The rows of a group lie close to one hidden flat surface of 5 dimensions, which may be shifted away from zero. Surfaces can cross.
(in the rows, 128 means zero)
Known rows, each followed by its group:
156,141,131,120,137,129,136,136,114 => (2)
174,171,118,129,116,120,117,116,103 => (2)
118,159,141,136,153,110,86,153,125 => (1)
129,90,144,112,130,121,142,110,124 => (3)
120,135,148,126,141,121,105,142,120 => (1)
149,140,100,128,101,128,111,117,114 => (3)
132,154,118,167,128,163,143,149,122 => (5)
126,154,132,108,140,125,152,153,147 => (4)
130,169,125,129,102,143,114,106,129 => (4)
154,162,154,98,149,137,103,160,106 => (5)
135,106,133,130,138,135,119,109,130 => (3)
149,160,129,127,131,126,128,147,110 => (0)
137,108,102,149,160,102,103,170,122 => (6)
116,116,138,107,127,128,128,119,139 => (2)
122,158,130,133,106,126,133,125,116 => (0)
128,155,108,143,114,149,93,106,148 => (4)
135,126,111,142,115,122,142,115,123 => (5)
103,123,122,135,117,122,113,131,128 => (4)
108,163,103,137,107,106,129,149,123 => (6)
115,192,119,132,108,145,129,162,122 => (5)
119,161,106,117,152,128,139,161,175 => (4)
108,135,127,124,116,114,146,153,119 => (3)
122,137,127,113,135,123,144,148,135 => (1)
124,119,127,123,132,129,102,120,137 => (0)
148,128,129,149,150,143,117,127,130 => (3)
134,108,168,130,133,136,91,113,91 => (1)
140,158,160,130,113,117,183,128,90 => (0)
108,96,142,138,135,140,123,115,136 => (2)
75,119,143,110,120,135,126,106,172 => (4)
123,130,138,140,104,127,134,89,122 => (0)
149,139,168,101,168,134,163,127,151 => (3)
137,124,119,132,127,134,119,114,129 => (6)
101,97,127,154,130,111,117,113,135 => (6)
123,125,98,141,135,112,105,157,131 => (6)
91,110,156,147,164,148,118,124,165 => (3)
151,87,103,179,128,147,115,82,131 => (5)
116,111,117,129,156,145,111,121,184 => (4)
116,103,140,113,129,131,141,124,134 => (1)
81,157,140,97,110,110,140,160,134 => (0)
128,102,137,120,133,136,135,124,129 => (1)
128,168,103,152,98,141,92,115,123 => (0)
154,121,126,118,120,142,141,130,111 => (1)
101,120,134,143,95,135,121,77,139 => (6)
141,155,119,128,109,126,108,110,122 => (2)
118,110,130,117,143,141,128,136,142 => (2)
148,120,130,173,150,187,103,123,122 => (5)
95,97,154,122,135,132,142,129,137 => (2)
117,129,146,134,139,152,134,140,128 => (5)
177,128,136,132,137,138,149,115,107 => (6)

New rows. What belongs after each?
123,143,143,114,130,132,114,136,126 => (5)
139,119,138,142,143,145,158,141,118 => (5)
125,109,107,111,103,150,166,117,148 => (1)
132,146,119,106,135,109,120,155,132 => (0)
147,107,130,112,151,140,123,127,141 => (2)
118,129,112,133,125,115,119,139,129 => (6)
85,160,117,135,107,145,84,153,134 => (0)
131,127,130,105,121,97,151,125,117 => (5)
97,144,127,111,110,114,117,132,144 => (0)
91,59,138,147,131,124,126,128,117 => (3)
155,144,103,150,144,101,133,162,104 => (6)
154,126,150,118,141,149,140,104,131 => (4)
152,157,124,128,120,118,132,131,113 => (0)
89,153,157,102,123,143,104,147,136 => (5)
120,97,125,152,126,141,88,100,127 => (4)
176,113,124,147,154,132,118,140,96 => (4)
112,139,137,112,103,133,130,131,114 => (1)
123,132,82,128,108,144,143,126,161 => (1)
140,126,124,131,150,142,121,122,154 => (4)
149,116,118,124,125,167,85,99,140 => (6)
122,137,129,128,133,126,116,137,129 => (1)
126,119,130,107,118,97,151,121,122 => (5)
84,105,138,116,133,147,114,93,194 => (4)
104,99,148,119,132,100,170,170,98 => (3)
131,143,138,160,113,150,118,116,103 => (0)
127,181,124,134,126,146,109,115,163 => (3)
121,123,126,146,126,111,141,127,117 => (6)
137,152,126,121,124,125,138,137,128 => (3)
119,177,133,111,105,153,126,98,162 => (4)
100,126,173,136,156,189,95,145,135 => (5)
113,139,103,111,121,119,87,135,154 => (0)
104,99,100,136,84,101,124,144,87 => (3)
114,131,116,132,120,119,123,134,134 => (6)
102,157,137,139,83,126,147,99,116 => (0)
156,143,117,149,119,133,105,123,98 => (4)
138,133,132,89,131,137,133,144,137 => (6)
164,149,106,106,104,116,129,115,110 => (3)
104,153,90,155,84,113,88,141,96 => (4)
125,135,154,114,140,143,112,140,124 => (5)
136,142,106,119,130,132,152,146,140 => (1)
148,159,104,119,132,123,123,161,121 => (6)
110,163,129,152,118,155,96,155,112 => (0)
120,116,120,137,125,126,111,120,134 => (6)
120,117,137,138,132,138,126,128,123 => (2)
128,134,96,156,108,125,109,141,103 => (3)
120,143,124,137,117,133,141,132,128 => (5)
148,129,149,143,138,131,145,129,99 => (2)
131,116,119,152,123,131,181,125,124 => (5)
144,108,114,100,143,107,105,103,153 => (0)
147,171,114,119,142,133,137,154,145 => (4)
98,126,127,140,125,144,134,154,132 => (2)
139,151,136,93,123,107,110,134,114 => (5)
135,136,108,118,127,134,146,144,140 => (1)
113,122,152,142,116,134,140,105,113 => (0)
170,122,123,153,135,151,97,107,113 => (4)
141,118,137,120,156,133,115,154,123 => (0)
118,124,125,135,121,128,112,121,121 => (4)
127,129,122,126,147,136,126,131,153 => (4)
133,147,114,144,131,146,131,162,118 => (2)
141,109,146,115,157,135,155,153,121 => (2)
127,145,158,97,139,132,101,141,121 => (5)
140,127,146,143,147,170,97,130,123 => (5)
89,171,124,130,130,106,93,155,147 => (1)
109,130,132,134,131,123,137,149,129 => (3)
170,124,131,127,142,131,113,121,109 => (5)
111,120,147,154,195,105,64,145,155 => (1)
112,116,132,141,102,122,104,118,100 => (4)
134,124,155,136,164,119,88,139,117 => (1)
148,108,160,119,146,134,128,131,100 => (1)
71,121,100,179,102,130,94,148,121 => (3)
124,138,134,132,130,128,103,132,116 => (1)
121,124,106,158,105,125,177,118,125 => (5)
139,111,114,118,112,89,147,101,122 => (5)
152,93,134,105,125,97,170,153,80 => (3)
106,148,144,152,87,110,177,87,114 => (6)
118,109,134,112,127,113,123,105,143 => (0)
146,129,146,119,134,130,128,136,100 => (1)
111,95,115,147,130,128,90,111,143 => (6)
119,141,127,144,138,140,121,135,140 => (3)
122,144,112,135,126,139,110,124,147 => (4)
96,123,139,119,132,119,126,137,146 => (1)
140,109,121,140,151,145,110,119,143 => (4)
127,158,143,117,114,110,151,134,105 => (2)
